The rows are grouped in 3 different ways at once. Each group adds its own fixed numbers to the row, and there is some noise. The rows also spread widely along 11 directions, which tell nothing about the answers.
Some rows, each with its group in each grouping after it:
+1.48, +0.16, -3.01, +1.09, -3.48, -1.72, -3.43, +1.66, +2.82, +3.26, -1.59, +0.81, +0.05, -1.54, +0.18, -0.40, -1.74, -1.60, +1.60, +0.63	q430 J q157
-1.47, -0.96, +2.83, +2.58, -2.94, +2.49, +1.36, -2.66, -5.75, +0.73, -0.40, +2.09, +2.13, +2.58, -1.43, +2.11, -0.19, +1.98, -0.77, -2.24	q449 K q598
+0.49, -0.40, +0.79, +0.62, +0.64, -0.51, -1.43, -1.44, -2.36, +1.81, -0.48, -1.75, +1.49, -1.35, -4.39, +0.38, -0.39, -2.21, -1.60, -1.35	q128 S q788
-1.10, +1.55, +1.70, -0.10, +1.55, -0.73, +4.21, -1.29, +0.22, -1.21, -0.58, -2.73, -0.98, +1.57, +0.71, +2.64, +0.06, -0.02, +4.67, -1.55	q430 S q344
-0.19, -1.39, -0.08, -3.37, +0.48, +3.20, +0.08, -2.24, -4.46, +1.73, +0.05, -0.33, -0.27, +1.77, +3.78, -1.81, -0.41, +5.45, -0.48, -1.51	q128 D q788
+1.97, +3.21, +1.91, -1.92, +0.28, -1.78, +0.31, +1.98, -3.72, -2.13, -2.05, +1.44, -2.13, +5.24, +0.38, +2.44, -0.77, +1.31, +1.78, -0.28	q449 J q870
+0.46, -1.76, -0.59, -1.90, +0.99, +1.36, -1.14, +2.89, +0.32, +0.06, +0.05, +0.67, -0.47, -3.96, +0.67, -2.32, +0.43, -1.24, -4.63, +1.53	q128 D q157
+1.53, -1.98, -1.77, -0.79, -3.58, +0.36, -2.45, +1.65, +0.79, +2.01, -0.48, +0.75, +1.10, -1.86, -0.32, -0.52, +0.03, -0.17, -2.76, -0.90	q430 Z q344
-2.03, +0.01, +1.72, +3.55, -3.55, -2.09, +1.29, +0.94, -1.85, +0.79, -4.03, +1.15, -3.27, +0.78, +1.76, +2.31, -1.34, +0.84, +2.93, +0.72	q128 Z q598
-0.63, +0.84, -1.03, +4.80, -5.08, -2.51, -3.34, +0.19, +0.11, +1.53, -1.31, -2.75, -1.26, +1.51, -0.45, -2.33, -1.45, -0.01, +3.44, +1.51	q430 R q361
+1.27, +1.72, +0.49, -1.64, +1.32, -1.18, -2.12, -1.31, -4.72, +2.07, -2.29, -1.46, -0.68, -1.52, -2.33, +2.67, +1.50, +1.82, +0.67, -2.08	q128 R q361
-0.08, -2.94, -0.91, -1.83, +2.68, +3.10, +2.55, -3.98, +0.28, +1.95, +0.30, +1.07, +2.14, +0.91, +1.13, -1.92, -3.82, -1.22, +0.17, +2.09	q128 K q870
-0.88, -1.59, +1.38, +2.05, -3.75, +0.61, -0.15, +1.21, -0.75, -1.39, +1.89, -0.80, +1.61, +1.77, -1.07, -1.64, +0.71, +0.49, -2.59, -0.32	q449 Z q870
+1.49, +0.95, +0.20, +1.16, -3.40, -2.60, -2.27, +2.52, -1.45, +0.79, -2.81, -0.18, -1.06, +2.35, -0.88, +0.92, -1.27, -1.05, +0.56, -0.26	q128 R q157
+0.94, -1.41, -2.36, -2.61, +0.20, +1.90, -2.21, +0.97, +0.76, -1.00, +3.50, +2.07, +2.14, -0.93, +1.90, -3.13, +0.76, +0.39, -3.54, +0.70	q449 D q788
-1.36, -1.92, +0.39, +2.72, +1.14, -0.67, -1.53, -0.88, -1.02, +0.26, -0.96, +0.19, -0.88, -2.73, -0.87, -0.53, -0.25, +0.30, -2.76, +3.23	q128 J q598
-1.05, -1.59, -0.50, -0.35, +0.02, +0.14, +0.82, +3.43, +2.79, -1.97, +1.42, -0.18, -1.00, -2.56, +3.80, -2.19, +2.52, +1.09, -2.10, +1.79	q128 Z q870
+0.01, -1.22, -1.13, +1.47, +0.28, -3.41, -2.01, +2.06, +3.40, -0.42, -0.44, -1.25, -1.39, -2.83, +0.35, +1.15, +1.14, -0.04, -1.33, +1.14	q430 S q788
+0.31, -2.55, -0.68, -2.61, -1.40, +2.02, +3.07, +0.99, +2.93, -0.08, +0.68, +0.81, +2.03, +0.84, +3.00, -0.58, -1.54, -0.30, -0.09, -1.07	q430 R q870
+0.79, +2.03, +0.47, -2.12, +0.18, +0.40, +0.17, +0.73, -3.02, +0.72, -0.92, +0.01, -0.76, +1.59, +0.95, +1.16, +1.08, +1.73, +1.67, -2.01	q430 K q788
+0.83, +0.22, -1.51, -0.49, -2.15, +0.04, -1.24, -0.42, -0.37, +2.78, -0.64, +1.66, +1.80, -1.50, -0.29, +2.76, +0.58, +0.76, +1.38, -2.72	q430 J q598
-2.14, +2.30, +1.24, +2.85, -2.94, +1.42, -0.86, -0.15, -3.47, +0.38, +1.59, -1.72, +1.47, +0.26, -1.96, -2.50, +0.85, -1.32, +1.55, -1.65	q128 D q788
-0.66, +0.42, +1.75, +0.80, -2.00, -1.36, +4.08, +2.39, +1.41, -0.22, -2.64, -1.29, -2.15, +1.51, +1.45, +1.32, -2.19, -2.35, +3.81, -1.26	q430 S q361
+0.99, +0.75, -0.98, +0.95, -1.62, -1.14, -2.72, -1.36, -1.73, -0.39, -1.38, +2.22, -0.29, +3.55, +0.78, +1.75, -1.37, +2.09, +0.40, +0.77	q430 D q344
+1.95, -2.40, +1.67, -3.82, -0.94, +1.36, +3.73, +3.24, +0.36, +0.33, -1.40, -1.88, -0.77, +2.73, +1.47, -1.16, -2.22, -0.90, -1.20, -1.91	q430 S q870
-0.35, +0.96, -0.75, -0.31, -0.18, +3.05, -0.80, -1.58, -1.91, +0.38, +2.47, -0.64, +1.22, +1.64, +2.56, -5.40, +0.01, +1.90, +1.35, +1.36	q128 J q870
-0.04, -0.51, -1.09, -0.90, -0.28, +0.32, -0.26, -2.44, -0.10, +2.08, -0.13, -0.95, +1.28, -0.91, +0.47, +2.60, +0.43, +2.88, +1.56, -2.42	q430 J q344
+2.33, -0.55, -2.75, -2.26, +0.68, -1.62, -0.79, -0.96, +0.48, +1.30, -2.31, +4.20, +0.12, +1.44, +1.19, +2.90, -3.25, -1.30, +1.39, +0.62	q128 D q598
-0.20, +0.26, +1.41, -1.69, -1.23, -0.59, +3.34, +0.94, -0.76, +0.09, -1.27, +1.11, +1.42, +0.42, -0.01, +6.11, +1.47, +0.69, +1.37, -5.22	q128 Z q870
-0.54, -0.32, -0.06, +1.66, -1.95, +1.76, -1.48, -2.10, -2.30, +1.28, +0.99, -2.82, +1.43, +0.59, -1.24, -4.15, -0.65, -0.54, +0.39, +0.56	q128 R q344
+1.62, +0.90, -0.83, +0.47, -2.90, -2.36, -4.01, +0.41, -2.52, +2.65, -0.99, -2.79, +0.75, -0.30, -4.05, +2.79, +1.42, +0.40, -0.05, -4.16	q128 D q344

New rows. What belongs after each?
+0.29, -3.66, +0.01, -4.45, +1.54, +1.74, +3.16, -0.38, +0.75, +0.59, +0.53, -3.26, -0.91, -0.46, +1.41, -1.89, -1.42, +0.86, -1.05, +0.06	q449 Z q344
-1.33, +0.70, +1.20, +2.57, -0.18, +0.00, +0.23, -1.13, -1.65, +0.01, -0.78, -0.41, -0.57, +0.91, -0.13, -2.17, -1.94, -1.78, +1.57, +1.84	q128 S q788
+0.10, +1.13, -1.61, -3.49, +0.99, +0.73, +1.45, +0.42, +1.54, +1.29, +0.33, -1.16, -0.43, -3.52, +2.17, +0.96, +2.19, +0.88, +3.13, -1.75	q430 Z q344
-0.73, -1.26, +0.27, -0.25, -2.55, +1.97, +3.38, -0.47, +1.70, -1.07, +1.23, +1.40, +2.77, +2.29, +1.10, +0.02, -1.67, -1.82, +0.59, -1.37	q430 Z q344
+1.19, -0.72, -0.81, -3.48, +2.27, +0.78, +0.64, -1.28, -0.59, +1.29, -0.58, -1.10, -0.04, +0.17, +1.16, -1.13, -1.27, +0.37, +1.03, +0.58	q128 R q870
+0.07, -0.46, -0.79, +1.07, -1.99, -0.11, -1.36, +1.50, +1.15, -2.19, +2.53, -0.88, +0.45, +1.29, +0.39, -2.52, +0.18, -0.68, -1.27, +1.05	q449 D q344
+0.75, +1.86, -1.04, -0.63, +1.04, -2.05, -1.27, +1.79, +0.50, +0.82, -2.02, +0.05, -1.99, -4.11, -0.58, +1.52, +1.33, -1.52, +2.31, +1.15	q430 R q598
-1.02, -0.07, +0.30, +0.62, -0.43, +1.73, -0.03, -1.21, -1.28, -0.39, -0.40, +3.77, +1.59, -1.98, +0.25, +2.58, +0.33, +0.45, -1.27, -0.44	q430 D q344
-0.77, -0.09, +1.68, +2.26, -0.62, +0.49, -1.74, -1.82, -3.56, -0.69, +0.88, -1.56, +0.57, -0.01, -3.83, -1.62, +0.25, -0.16, -2.15, +1.71	q449 Z q344
-2.03, -0.64, +1.86, +0.56, +0.07, +0.57, +3.95, +0.10, +0.50, -1.34, +0.44, -3.07, -0.06, +1.57, +0.87, -1.12, -0.70, -0.88, +2.03, +0.09	q128 R q870
+0.68, +3.44, -0.18, -2.24, +1.35, +0.05, -0.37, -1.07, -3.10, +1.67, -1.71, +1.08, +0.20, -0.97, -1.05, +1.30, -0.45, -1.77, +3.84, -1.20	q128 R q788
+0.24, +2.06, -1.00, -2.26, +3.26, -2.62, +0.20, +0.09, +0.80, -1.81, -0.43, +4.08, +0.42, -2.01, +0.97, +5.91, +2.29, +0.22, +1.00, -0.96	q128 Z q788
+0.97, +2.65, +1.11, -0.65, +1.67, -1.28, -1.28, -0.51, -3.51, -2.01, -0.48, +1.45, -0.44, +0.40, -2.54, +2.58, +1.36, -0.04, -0.50, +0.59	q449 Z q344
+2.06, -0.22, -1.48, -2.60, -1.58, +0.50, -1.18, +1.85, -1.16, -0.73, +1.85, -0.25, +0.91, +3.35, +1.95, -1.62, +1.13, +1.52, -1.17, -1.97	q128 D q598
-0.39, +0.15, -0.31, +0.82, +0.54, +0.10, -0.65, -0.14, -0.91, +1.59, -1.17, -1.92, -2.43, -2.32, +1.78, -3.26, -0.37, +0.10, +1.49, +2.08	q128 S q361
+0.28, +0.72, +0.59, +0.66, -0.51, +0.35, +0.95, -1.75, -2.03, -1.32, -0.69, +3.14, +1.05, +4.94, +1.17, +1.81, -1.62, +0.98, +0.93, +0.14	q430 K q361
+0.63, +0.78, -2.04, +1.02, +1.05, -1.88, -2.61, -1.39, +0.49, -0.85, +2.44, -1.29, +1.79, +1.04, -2.49, -0.61, +0.64, -1.72, +0.31, +0.86	q128 D q598
-1.14, -0.57, -1.47, +1.52, -0.98, +0.33, -0.57, -0.57, +2.70, +0.15, +1.48, +2.13, +2.95, -2.74, -0.28, +2.02, +0.80, -1.21, -0.55, -0.67	q430 D q157
-0.83, -0.70, -0.14, +1.36, +0.52, -1.15, -0.90, -1.42, +0.27, -1.55, +1.73, -0.68, +0.27, +0.69, +0.12, +0.17, +1.26, +2.35, -1.00, +1.73	q449 Z q157
+0.33, +2.28, -0.32, +1.85, -2.39, -0.77, -0.63, -2.58, -1.34, +1.12, +0.15, -0.03, +1.70, +1.43, -1.21, +2.64, +0.05, -0.28, +4.39, -2.75	q449 S q344
-0.11, -0.29, -0.14, -0.45, +0.53, +0.51, +1.00, -1.48, +0.62, -0.86, +2.27, -0.15, +3.21, +2.05, -0.25, +0.53, +0.03, -0.31, -0.30, -1.49	q128 J q157
+2.24, +0.58, -0.14, -5.03, +3.28, +0.82, -0.59, +1.16, -1.80, -0.99, +0.69, -2.35, -0.45, -0.53, +0.04, -1.76, +1.84, +1.31, -1.99, -0.13	q430 R q361
-0.16, +0.14, +0.38, +0.36, +2.76, -2.17, +1.31, +0.35, +1.69, +0.55, -1.22, -2.60, -1.37, -4.18, -2.27, +2.50, +1.07, -2.46, +1.42, +0.17	q430 S q598
+0.10, -0.29, +1.60, -1.82, -1.20, -0.48, +3.40, +1.01, -0.70, -1.51, +0.35, -1.08, +1.66, +2.76, -0.70, +3.89, +1.22, +0.00, +0.01, -4.90	q128 Z q344
+0.74, -0.83, -0.08, +0.73, -1.70, -3.51, +0.51, +1.24, +0.90, -1.21, +0.52, -3.48, +0.34, +5.19, -0.04, +2.45, +0.84, +1.42, +0.72, -3.17	q128 K q361
+1.49, -2.16, -0.28, -3.22, -0.68, +0.67, +1.11, -0.50, -0.47, +2.31, -2.22, -1.02, -0.50, +1.81, +1.88, +0.63, -2.36, +2.41, +0.93, -1.10	q430 R q870
-2.09, -1.33, +1.30, +0.04, -0.82, +2.54, +4.12, -0.21, +0.51, -0.56, +1.80, -0.38, +2.55, +0.91, +0.93, +0.06, +0.01, -0.56, +0.29, -2.36	q430 K q788
-1.10, -1.03, +0.70, +3.64, -4.42, +0.83, -0.38, -1.97, -2.35, +1.03, -0.30, +2.00, +1.67, +1.66, -1.72, -0.87, -2.41, -1.32, +0.21, +0.91	q449 Z q598
-0.30, -1.82, +1.78, +0.67, -2.86, -0.21, +2.07, +0.88, -0.81, -0.77, -0.99, +0.00, +1.22, +3.22, -1.22, +2.21, -2.16, -1.49, -1.53, -2.59	q128 D q344
-0.67, -1.23, -1.35, +0.08, -0.13, +0.75, -1.62, +1.21, +1.92, +0.29, +1.76, -1.12, +0.71, -3.18, -0.65, -3.55, -0.25, -2.30, -1.98, +1.77	q430 D q788
-1.06, -1.54, -1.91, +0.85, +1.60, -2.32, +1.08, +0.23, +5.36, -0.17, +0.18, -0.55, -0.17, -2.12, +1.38, +0.49, -1.29, -1.89, +1.60, +2.46	q128 J q870
+0.77, -0.20, +1.85, -3.06, -0.68, +2.74, +3.75, +3.48, -2.47, -0.20, -1.90, +0.88, -2.15, +2.26, +2.90, -1.78, -1.16, -0.65, +0.23, -0.17	q430 K q598
-2.16, -3.26, +1.21, +0.89, -0.91, +1.77, +2.06, +0.16, +0.06, -0.25, -0.85, +2.68, +1.04, -4.00, +1.76, +2.66, +1.48, +1.95, -3.19, -0.66	q430 R q598
-0.33, +4.56, +0.73, +2.29, -2.36, -0.87, -1.52, +0.52, -2.96, -2.57, +0.18, +2.05, -0.40, +1.98, +1.02, +1.24, +2.09, +1.07, +3.42, -0.03	q449 R q344
-2.82, -1.98, +1.82, +0.51, -2.45, +1.99, +2.71, +1.68, -0.35, -0.29, -0.75, -0.04, -0.67, -1.84, +3.69, -0.01, +0.85, +2.79, -0.59, -1.28	q430 R q788
+0.03, -0.71, -0.17, +0.80, +2.49, -3.17, -1.31, -2.61, +0.61, -1.37, +0.25, -1.30, +0.67, -1.06, -3.12, +4.40, +1.05, +0.72, -0.84, +0.45	q449 R q344
-2.13, +0.07, -1.18, +2.22, -0.87, -1.08, -0.05, -4.17, +0.57, -0.11, +2.01, -0.11, +2.32, +2.23, +1.19, +1.52, +0.41, +2.39, +3.12, -0.99	q128 Z q788
+0.05, -1.28, +0.64, -0.93, -0.92, +2.65, +2.59, -1.06, -1.25, -1.11, +0.84, +2.96, +1.67, +4.78, +3.00, -0.22, -1.78, +1.49, +0.10, +0.00	q449 K q870
+0.30, -1.46, +0.04, -1.72, +3.98, -1.60, +0.35, +0.07, +0.75, -1.55, -0.04, +0.84, -0.84, -0.92, -0.05, +2.34, +0.16, +0.28, -2.25, +1.67	q449 K q788
+1.90, -0.52, -0.62, -2.15, +3.67, -2.07, -2.64, -2.86, -3.34, +1.19, -0.88, -2.10, -0.85, +0.23, -2.64, +1.76, +0.92, +2.72, -1.38, +0.67	q128 Z q598
-1.27, -0.72, +1.84, +0.72, -3.42, +0.98, -0.47, +0.70, -4.05, +1.86, -2.01, +1.11, -0.89, -0.66, +0.96, +0.90, -0.32, +3.21, -0.63, -1.92	q449 J q788
+1.07, +0.18, -1.43, -1.78, -0.18, +0.35, -1.52, +2.79, +0.59, +1.33, -0.43, +0.33, -0.23, -5.47, +0.16, -0.31, +2.37, -0.88, -0.83, -0.21	q430 R q598
+0.86, -0.53, +1.80, -3.46, +1.27, +2.12, +1.53, +3.50, -3.26, -2.50, -0.68, +2.12, -2.50, +0.48, +2.41, -1.87, -0.20, +0.42, -3.19, +1.80	q449 D q598
+1.60, -0.02, -0.33, -1.35, -0.64, -0.04, -0.98, -2.87, -3.13, +2.36, -1.72, -1.51, +0.75, +2.48, -1.54, +0.52, -2.23, +0.19, +1.69, -1.27	q128 R q344
-1.12, -3.04, +0.88, -1.09, +1.69, +1.84, +1.25, +0.67, +0.38, +1.79, -1.96, +1.99, +0.20, -6.95, -0.21, +2.08, -0.03, +0.26, -3.90, +0.44	q430 J q870
-2.54, +0.07, +1.23, +3.76, -3.89, +0.74, -0.09, -1.05, -2.67, +1.20, -0.80, -1.70, -0.79, +0.13, +0.48, -1.64, -0.02, +1.42, +1.76, +0.04	q128 Z q344
+1.21, +0.50, -2.34, -1.45, -3.83, +0.13, -1.56, +1.31, +0.46, +2.50, -1.00, +1.89, +0.03, +0.50, +2.40, -1.20, -1.34, +0.11, +2.32, -0.74	q430 Z q788
+0.67, -4.30, +0.16, -0.35, -1.86, +0.86, -0.42, +1.19, -0.10, +1.21, +0.44, -0.62, +2.24, +0.12, -0.49, +0.69, +0.84, +1.41, -5.49, -2.46	q128 K q157
-0.94, +1.18, +1.01, +1.26, -0.21, -1.80, +2.15, +0.62, +0.07, -1.88, -1.55, -0.19, -2.76, +5.62, +2.67, +0.14, -2.60, +0.11, +3.83, +2.16	q430 K q788
+0.25, +3.29, +0.15, -0.33, +1.59, -0.88, +0.19, +0.48, -1.73, -0.92, -1.68, +3.33, -2.22, +1.43, +1.36, +0.57, -1.51, -1.65, +3.59, +2.80	q449 K q788
+3.01, +1.74, -1.02, -5.14, +2.15, +1.23, -1.23, -1.27, -3.69, +1.35, -0.89, +0.22, +0.29, +0.68, +0.23, -0.11, -0.15, +0.75, +0.89, -1.16	q128 R q344
+1.87, -0.91, -1.72, -3.28, -2.66, -1.14, -0.73, +2.85, +0.18, +0.66, -1.89, -0.06, -3.46, +3.45, +6.19, -1.66, -1.89, +3.84, +2.32, +0.33	q449 R q788
-0.29, -3.71, +0.64, -0.35, -1.70, +1.25, +1.49, +2.38, +0.39, -0.51, +0.51, -2.00, -0.51, +3.37, +2.02, -4.80, -2.49, -0.69, -3.15, +1.22	q128 K q788
+0.77, -0.56, -1.76, -2.80, +2.79, -0.22, -0.31, -1.53, +0.13, +0.51, -0.56, +1.35, -0.77, -0.28, +3.21, +0.83, +0.02, +2.82, +0.32, +1.40	q128 Z q157
-2.16, +0.55, +2.09, +1.90, -4.48, +0.24, -0.13, +2.45, -2.92, +1.34, -0.98, -2.49, -0.70, -1.43, -0.87, +1.33, +2.06, +1.75, +0.33, -4.16	q430 D q788
